There are 3 ways to turn a row about zero (a turn may also mirror it). The second row of each pair is the first, turned, with some noise. The first 27 pairs use one turn. New pairs use 3 turns, one after the other, and a turn may come again.
(in the rows, 128 means zero)
Known pairs, each followed by its turns in order:
133  47 151  79 118 107 122 123
163 152 114 149 157 164  65 163 -> q371

115 118  67 125 158 151 131 131
123 172 114  99 140 134 101 165 -> q620

115  89 168  95 141 163 104 128
102 111 165  98 155 173 148 119 -> q620

107 127 145 140 101 140 138 106
138 133 126 116 135  87 147 130 -> q130

113 100 113 110  86  77 152 167
127 177 176 127 150 117 104 168 -> q371

138 142 133 140 121 141 146  98
117 122 110 128 100 135 148 139 -> q371

131  73 106 152 146 128 123 152
100 114 120 125 178 122  92 138 -> q371

143 115 138 128 136 155 115 109
129 110  94 141 125 135 122 122 -> q371

137 157 143  69  87 170 106 145
163 147 133 191  83 105 113 104 -> q371

102 135 103 130 111 124 140 126
130 130 113 148 131 134  99 143 -> q620

105  91 102 103 129 129 130 167
136  77 160 123 126 155 136 136 -> q130

 58  90 102 167 137 141 118 144
135  58 150 149 174  98 124 128 -> q130

152 142  97  93 156 177 106 162
115 155 117  85  95 164 154 172 -> q620

 96 134 162 141 145  85 119 119
144 142 103 135 185 138 143 117 -> q130

131 103 112 129  62 123 146 162
137  80 112  99  90 121 160 154 -> q130

 90 123 112 115 126 125 139 105
127 142 131 148 148 146  98 129 -> q620

152 143 127 125 132 141 140 114
130 110 115 121  98 122 130 133 -> q371

 94 145 107 124  88 122 130 123
134 114 128  95 143 108 127 163 -> q130

104 120  90 158 114 140 118 190
 80 140 158 142 168  85 115 106 -> q371

104 116 141 125 141  99 107 167
120  98  98 101 135 140 114  97 -> q620

101 141 137 125  77 118 179 191
 96  81 111  67 130 133 182 138 -> q130

151 121 149 158 114 164 115  98
141 111 183 125 127 105 149 150 -> q620

133 118 168 144 155 172  91 162
142  93 141  65 136 143 164 140 -> q620

126 119 129 134 133 161 166  67
123 167 165 154 124  80 150 140 -> q130

138  99  89 138 109 140 139 132
 98 140 109 127 134 102 106 148 -> q371

111  99 123 153 120 104 104  91
125 117 159 127 137 104  78 114 -> q620

132 131 161 131 123 120 180 159
 96 127 116 115 125 140 182 113 -> q130

New pairs. What belongs after each?
149 148 116 123 154 137 157 111
110 126  99 128  99 120 129 159 -> q620 q620 q130

135  99 146 100 128 107 104 105
149  93 109 140 111 136 156 147 -> q130 q371 q130

133  90 149 118  99 127 114 147
130 132 151 108 132 119  81 136 -> q371 q130 q620

129 143 124 115 101  85 119 154
159 150 111 124 160 116 158 123 -> q130 q371 q371

114 101 130 106  94 138 126 143
111 125 133 134 167 110 156 133 -> q130 q620 q130

107 140 100 138 122 100 157 125
160 128 107 104 112 148 114 143 -> q620 q620 q130

136 159 140  74 107 151 140 131
141 164 137 102 123  77 118 150 -> q371 q130 q371

128 137 123 161 170  64 103  58
193 148 147 121 107  56  95 162 -> q130 q620 q371

 76 144 148 114  97 125 151 163
103 128 124 107  89 145 148  76 -> q130 q620 q371

177 113 118 121  99 145 155 116
131  79 105 162 131 105 138 138 -> q130 q620 q130

143  99  81 137 117 130 117 134
172 140 145 128 120 125 154  99 -> q620 q371 q620

152  99 153 148 175 153 173 107
170 137 159 100  81 131 164  99 -> q620 q371 q130

123 117 127 104 117 159 115 169
159 129 138 136 131 135 174 106 -> q620 q130 q130

117 114 142 118 115  93 161 158
123  88 147 124 117 161 100 137 -> q130 q371 q620

150 168 119 113 134 166  90 150
150  67 118 128 108 102 110 119 -> q620 q371 q620

152  60 123 128  87 113 167 102
113  79 152 112 132 113 177 184 -> q130 q130 q130

123 134  93 125  92 160 122 161
140 120 133 116 163 159 170 110 -> q620 q371 q371

141 111 147 145 108 136 151 129
149 124 120 119 127 101 103 126 -> q130 q620 q620

113 119 118  95 182 121  90 141
133 150  88 129 110  89 167 148 -> q620 q371 q371

165 125 159 136 135 117 105  96
123 121 116 120 127 151 165 172 -> q130 q371 q130

141 104 144 148  90 112 135 121
128 146 150 106 131 126 104  93 -> q620 q620 q620

144 140 142 147 155 143  93  81
124 117 121 130 138 142  60 147 -> q130 q130 q130

 91 151 118 109 162 155 122 123
121 154 172 139 135 140 161 128 -> q130 q620 q620

150 118 150 126 118 154 157 127
 91 115 116 100 147 131 121 122 -> q371 q620 q620

 88 129 139 134 121 120 137  87
103 119 106 105 134 130  90 144 -> q620 q371 q371

109 152 177 112 154 134  90 139
120 139 146 115 125 121 193 163 -> q371 q130 q371

100 113 100 122 120 115 142 137
135 164 141 129 136 132 112 105 -> q620 q371 q620

105  94 148 109  92 150 126  82
127 130 118 174 154 122  80  92 -> q371 q371 q620

 82  96 102 130 141 150 128 168
116 138 120 122 115 192 136 161 -> q620 q620 q620

